The rows are grouped in 4 ways, from coarse to fine. Each group lies inside one group of the grouping before and may be the whole of it. The rows also spread widely along 16 directions, which tell nothing about the answers.
In the rows, zero is written as 128.
Some rows, each with its group in each grouping after it:
[155 173 126 183 183 161 112 130 109  88 128 176  94 149 187 149 186  90
 131  91 153 158 121 126 117] -> tob subet tudaf K_296
[167 143 121 144 119  90  94 154 139 133 187  80 108 108 128 144 151 150
 143  88 119 115 152 120 120] -> tob Falom lom K_433
[149  91 107 129 136 173 153 167  32 167 168 171 134 142 134 105 156 150
 157  82 145 160 121  73  28] -> led Dusi fito K_157
[143  71 145 149 137 122  99 100 145 149 135 135  94  96 159  80 147  87
 121 117 188 131 153 119  90] -> led Zad vib K_803
[126 180 182 171 147 147  73 119 109 148 172 131 132 182 167 163  97 154
  91 161 120  98 162 115 165] -> tob Kitug zal K_734
[121  80 115 142 152  81 134 113 149 124 135 175 128 152 111 136 104 116
 108  72 146 128  97 186 155] -> tob Kitug pumi K_784
[158 100 162 142 101 201  64 128 125  99 113 131 128  30 117 138 132 116
 160  97  70 163  87 157 142] -> tob Falom Nad K_238
[170 142 129 147 113 104 100 128  73 150 176 114 144 112  86  98 113 124
 140  89 109  95  87 118 148] -> led Dusi fito K_158
[137 110 160 143 131  81 110 111 149 110 145 131 135  90 140 150 123 112
 121 135 117 127 113 129 164] -> tob Kitug pumi K_149
[121 136  96 109 138 182 113 153 140 134  86 143 106 137 123 169 107 186
 113 138 107 144 213 138 136] -> led Dusi fito K_157
[113  93 128 149 140 194  96 120 113 162 117 147  99 117 123 137 134 145
 119 122 143 145 162 123 105] -> tob Falom Nad K_238
[134 135 120 111 113 193 139 142 124 107 116  90 122 138 164 145 151 163
 145 159 105 150 185  98  88] -> led Zad vib K_803
[153  95 137 115  87 148 141 112 137 133  91 108 165 134 130 141  89 170
 106 118  94 104 151 125 157] -> tob Falom Nad K_238
[115  85 124 124  78 139  52 148  96  93 100 174 144 103 116 153  96 176
 168 113 148 146 170 124 102] -> tob Falom Nad K_238
[193 142  97 112 126 155 115 138 199 136 126 108 113  97 137 145 116 176
 127 108  92  97 116 157 183] -> tob Kitug pumi K_149
[ 81 110  95 123 173 164 139 137 118 139 176 144 128 186 169 178 142 165
 143 189 139 115 130 127 102] -> led Dusi fito K_157
[164 122 121 141 101 160 121 109 162 134  91 105  88 128 139 128 138 130
 113  95 147 137 192 143 134] -> tob Kitug pumi K_784
[163 125 168 149 135 134  79 112 130  98  84 143 111  83 160  58 113 114
 123 107 163 133 153  79  86] -> led Dusi fito K_157
[113 107 123 165 131 152 107 116 106 146 128 105  93 113 115 162 166 123
 128 112 140 139 171 121 112] -> tob Falom Nad K_238
[148  80 135 103 148 183 126 170 118 162 167 140 144  85 165 147 127 191
 137 140  80 131 121  92  89] -> led Zad vib K_803
[ 97  97 109 120 108 217 100 116 140  80 121 130 109 146 133 129 161  99
 178 146 135 190 129 195  94] -> tob Falom Nad K_238
[140 136 114 117  81 158  91 118 112 105 145 156 128 140 100  83 130  94
 171 140 153 177 117 158 131] -> tob Falom Nad K_238
[161  86  98 121  86 156 189 118 129 145 112 130 118 140 103 107 121 156
 129  59 140 153 115 126 101] -> tob Kitug pumi K_149
[173 158  95 127 135 102 119 145  96 114 177 107 137 145 136 100 160 114
 165 115 132 108 109 115 111] -> led Dusi fito K_158
[102 143 153 141 198 149 122  98 187 146 140  91  56 124 118  83 153  84
  84 160 128 175 167 140 117] -> tob Kitug pumi K_149
[132 146 125 134 123 147  76 138 100 137 153 108 115 107 126 127 138 150
 148 158 130 118 164  92 115] -> led Zad vib K_803
[111 129  45 102 150 163 126 139 120 145 155 181 124 185  90 121 123 156
 151 144 150 132 101 170 141] -> tob subet tudaf K_296
[130 138 104 139  81 135 158 123 179  65 109 145 102 158 129 183 108 167
 141  81 140 176 132 165 147] -> tob Falom lom K_433
[144 131 105  97  70 150 122 152 104  98 130 146 142 116 104 127 128 155
 175 133 120 183 142 112 110] -> tob Falom lom K_433
[ 67 167 172 163 170 146  65 129  84 118 139 153 125 154 136 167  91 167
 104 184 119 129 179  89 132] -> led Zad vib K_803
[181 151 134 135 110 195 147 134 111  98 111 159 153 184 198 141 124 161
 133 103 126 132 121 112 116] -> tob Kitug zal K_734

New rows, each followed by its group in each grouping:
[134 104 169 110 128  98 129 133 154 131 149 160 152 136 165 124  87 155
  98 154 126 149 161 102 127] -> tob Falom lom K_433
[146  84  97 106 135 171 127 138 153 119 126  97 123 142 144 115 147 122
 145  98 106 126 139 188  98] -> led Dusi fito K_157
[132 101 105 108 104 188  99 154  92 165 139  87 124 145 130 119 136 181
 145 135 125 116 210 105  64] -> led Zad vib K_803
[ 87 100 152 119 135 144  94 114 143 165 137 147 109 120 102 127  85 133
  97 179 124 152 185 147 149] -> led Dusi fito K_157
[170 155 146 150 146 117 137 142 110 141 203 141 114 142 155 129 162 104
 129 108 126 162 116 115 123] -> tob Kitug pumi K_784
[143 123 106 173  94  83 142 124 116 126 149 146  80  96 102 154 139 163
 147  64 193 153 123  70 106] -> tob Falom Nad K_238
[180 150  37 165 201 180 164 131 141 156 134 173  60 128 149 152 217 109
 133  70 168 132  83 140 138] -> tob subet tudaf K_296
[127  70  68  99 104 103 113 156 105 110 151 147 143 185 106  84 120 157
 177  67 180 128 127 160  50] -> tob Kitug zal K_734
[197  80 145 117 108 129 121 150 165 109 144 152 142 110 209 153 140 103
 135  86 111 146 149 180 133] -> led Dusi fito K_157
[121 125 158 167 102 129 131 106 120  98 100 119  97 120 131 162 147 101
 112 103 134 183 192 126 128] -> tob subet tudaf K_296
[171 142  79  99 123  92 130 152 151 123 141 138 136 122 117 132 127 160
 141 123 125 125 133 121 157] -> tob Falom Nad K_238
[152 172  90 107 136 156 155 150 135 176 179 125  96 154 126 148 158 135
 117 168 115 165 185 127 158] -> led Zad vib K_803
[125 100 125 101 164 121 134 138 182 103  90 130 120  92 140 121 114 164
 107 139 106 147 159 111 115] -> tob subet tudaf K_296
[158  88  56 100  82 131 147 117 131 135  76 107 174 137 101 171 124 159
 135 108 103  68 140 166 192] -> tob Falom lom K_433
[138 124 148 137 156 175 134 145 119 126 148  91 102 126 106 100 158 107
 120  73  74 192 140 147  80] -> tob Falom Nad K_238
[122 193 106 104 156 174 109 169 132  88 136 107 128 126  75 106  84 231
 149 125  58 140  90  95 107] -> tob Falom lom K_433
[136  97  99  88 135 128  72 151 134 154 143 147 160 112 116 152 115 148
 136 165  98 100 147 171 176] -> tob Kitug zal K_734
[148 165 119 134 160 139 144 125 158 101 126  65 110 105 134 122 130 167
 129 129  89  99 103  91 126] -> led Dusi fito K_157
[182 147 112 125 164  99 120 131 123 131 158 196 144 134 138  74 129 101
 126 116 152 132  74 117 151] -> tob Falom Nad K_238
[139 102 114 135 120 187 122 128  96 129 114 114 125 150 158 122 146 143
 146 113 141 118 159 115  72] -> led Dusi fito K_157
[197  94 131 126 116 130 111 154 136 101 130 120 133  79 141 109 147 118
 147  39  91 147 113 155 107] -> tob subet tudaf K_296
[ 82 125 121 125 121 173 146 112 108 135 167 138  93 154 128 105 168 118
 155 200 182 203 154  81  61] -> tob Falom lom K_433
[150 165 112 139 107 136  89 141 153 106 179 121  84 156 103  93  99 149
 157  74 144 145 114 173 115] -> led Dusi fito K_157
[127 130  98 115  90 151 113 128  86 121 149 163 166 198 138 135 110 156
 157 159 153 116 134 133 134] -> tob subet tudaf K_296
[131 113 114  94 123 117 162 151 123 124 151 121 146 103  97 138 137 146
 138 137  79 173 124 112 125] -> tob Falom lom K_433
[161 150 143 146 138 114 178 113 127 160 156 112 124 136 132 126 135 134
  91 121 115 133 125  80 148] -> tob Falom lom K_433
[120 126  86 122 103  94 130 127 124  94 176 154 140 207 131 113 123 137
 168 119 185 135 108 148 104] -> tob Falom lom K_433
[107  86 109 134 125 134 155 122 132 126 154 150 124 158 120 149 127 141
 135  99 140 154 106 155 113] -> tob Falom lom K_433
[189  88 122 119 132 142 136 130 127  81 124 139 166 111 184 115 171  66
 156  88  98 132  78 173 129] -> led Zad vib K_803
[185 207 102 128 138 134  93 136 147  58 128 165 116 114 155  96 155 108
 171 143 149 156  91 109 148] -> tob Falom Nad K_238
[169 115 183 158 140 120 157 131 139 173 153 102 105 123 140 119 114 150
  65  59 103 150 169  90 108] -> tob Falom Nad K_238
[149 151 111 109  83 153 129 135 155  62  98 129 112 129 104 103 106 157
 159  97 126 182 124 141 114] -> tob Kitug zal K_734
[133 120 161 149 151 146 141 156 110 154 204 112 111 150 133 135 132 158
 114  82  95 169 131 112  76] -> tob Falom Nad K_238
[139 171 154 135 124 161 106 147  79 118 173 168 130 157 137  97 126 137
 144 145 137 187 133  81  90] -> tob Falom Nad K_238
[168 141  95 145 128 107 162 121 114 146 129 140 112 126 100 132 141 133
 119  79 140 130 114 108 153] -> tob Kitug pumi K_784
[ 98 113 125 136 159 153  97 140 176 155 118 163  71 115 115 160  94 194
  92 126 143 161 198 124 125] -> tob Falom Nad K_238
[194 100 129 144  74 160  59 126  83 110 131 175 138  63 166 101 153 100
 191 107 174 127 102 106 107] -> led Zad vib K_803
[100 146  48 118 151 101  78 134 107 119 151 148 127 126  53 137 143 127
 171 157 141 114  98 155 170] -> tob Falom Nad K_238
[177  78 118  99 124  97 149 153  81 146 138 134 181 116 130 105 134 117
 131  93  96 118 132 117 111] -> led Dusi fito K_157
[163 125 139 126 139 117 135 136 128 109 149 137 133 105 157 107 134 129
 135 118 122 141 108  96 110] -> led Zad vib K_803
[123 113  78 122 109 115 154 129 116 130 129 171 137 162 120 175 112 163
 133 126 151 123 137 133 157] -> led Zad vib K_803
[171 154  92 128 123 125 111 140  93 106 121 173 120  84  85  96 164  87
 162  94 136 180 101 120 136] -> tob Falom lom K_433
[210 146 100 140  94 199  99 136 130 129 127 151 105 125 143 124 164  99
 152  68 132 156 132 178 151] -> tob Falom Nad K_238
[145  92 103 123 115  82  45 141  94 122 103 171 149 111 105 102 107 139
 150  98 171  97 163 128 120] -> tob Kitug pumi K_784
[146 114  83  99 143 166  67 143 147 161 130 161 142 134 167 156 139 154
 136 189 139  90 180 147 161] -> tob Falom lom K_433
[121 142 111 178 133  94 139  85 141  77 140 143  87 146 149 147 168  68
 144 114 192 146 104 146 145] -> led Zad vib K_803
[169 127 107 127 114 173  32 173 109 151 146 156 124  50 115 150 112 210
 167 110 112 104 125 101 127] -> tob Falom lom K_433
[104  87  96 121 103 104 134 107 108 137 120 168 151 128  81 144 102 145
 134 137 148 125 109 129 160] -> tob Falom lom K_433
[101 143  98 120 133 160 174 132 118  67 120  92 107 151 127 143 188 122
 166 145 121 192 137 113  74] -> tob Kitug zal K_734
[132 106  92 103 109 179 112 155  86 141 198 125 136 138 122 116 168 134
 189 152 122 155 111 136  81] -> tob subet tudaf K_296
[130 104 155 137  70 132 135 123 188 132 176 156  95 147 146 162  84 168
 119 107 153 185 155 156 135] -> tob Falom lom K_433
[156  94 115 114 110  71 132 115 141 116 127 120 146  99 140 117 138 126
 142 139 151 108 128  99 133] -> tob Kitug pumi K_784
[128 131  78 134 131 111  79 144 103 144 194 162 126 146 107 131 133 154
 169 129 169 106  99 131 125] -> tob Falom lom K_433
[123  58 165 139 136 202  94 117 118 199 123 144 116 109 157 146 138 117
  88 146 120 144 208 141 120] -> tob subet tudaf K_296
[162 139 161 141  65 137  90 104 118 119 142 137 135 151 129  87  99 111
 133 117 154 147 144 135 140] -> tob Falom Nad K_238
[121 134 117 167 106 131 123  98  92 118 115 128 126 148  95 137 119 138
 132  91 148 115 113 117 137] -> tob Falom lom K_433
[157 149 117 122 110 117 152 152 120 177 225  88  92 105  77 120 169 118
 139 117 101 191 137 118 123] -> tob Falom lom K_433
[145 136 106 154 113 138 152 115  83 162 162 173 100 103 106 138 154 115
 139 128 165 160 103  86 143] -> led Zad vib K_803
[164 122 118 153  96 194 106 143 134 108 108 151  99  81 114 183 122 170
 151  49  98 158 106 160 146] -> tob Kitug pumi K_784
[171 122 106 103 121 173  88 146  99  91  74 156 160 110 125  81 129 132
 156 104 113 138 129 123 108] -> tob Falom Nad K_238
[162 123 108 117 103 131 140 129 178  90 139 139 117 111 130 138 108 140
 150  98 113 148  88 174 159] -> led Dusi fito K_158
[145  88  86 125 125 180 129 111 125 136 133 146 145 160 160 147 158 113
 152 132 145 102  93 176 142] -> tob Kitug zal K_734
[163 143 114 117  98 138 171 145 117 115 136  77 146 134  91 141 129 157
 132  77  56 145 118 133 138] -> tob Falom lom K_433
[149 178 137 110 115  94 148 114 160 120 162 121 114 137 129  92 124 124
 123 188 144 165 145  84 148] -> tob Kitug pumi K_149
[205 128 126 127 104 200 158 130 163 115 187 139  90  66 184 106 180 101
 183 121 130 187  45 121 104] -> led Dusi fito K_157
[117  65  64 100 163 125 124 148 118 147 142 164 129 147 132 127 164 132
 152 132 164 128 145 144  86] -> tob Kitug pumi K_784
[150 122 145 127 122 199  99 115 142 169 119  90 117  98  84  99  92 157
  99 112  67 118 132 150 158] -> tob subet tudaf K_296
[113 181 144 173  89 149  89 105 126 109 145 121  74 145  88 129 112 135
 134 113 157 173 153 130 135] -> tob Falom lom K_433
[142 114  98 123 134 125 152 135 171 109 123  87  94 134 123  96 131 178
 134  79 143 137 138 105  68] -> tob Falom Nad K_238
[151 155  69 140 126 127 122 133 106 123 108 194 125 116 120 185 140 150
 141 131 151 123 125 113 190] -> tob subet tudaf K_296
[225 147 105 118 104 184 148 165 129 140 140 101 131  79 130 152 151 173
 148  67  53 129  96 121 147] -> tob Kitug pumi K_149
[ 88 120 127 164 153 177 151  77 164  97  98 115  83 134 117 135 122 146
 121 121 142 139  83 131 121] -> tob Kitug pumi K_784
[161 120 121 141 125 119 152 114 156  89 107 119 112 135 122 112 131 112
 125  52 123 149 109 161 129] -> tob Kitug pumi K_784
[141 105 136 152  81 200  69 137  90  96 123 159 115  98 154 152 141 134
 179 102 144 161 142 134  91] -> led Zad vib K_803
[146 119 162 139 125 145  88 124 125 134 190 161 124 120 149 104 131  94
 138 139 134 163 110 148 129] -> tob subet tudaf K_296
[101 160 103 141 127 105 133 114 113 135 183 121  92 169  64 101 115 124
 136 130 154 151 118 137 130] -> led Dusi fito K_158
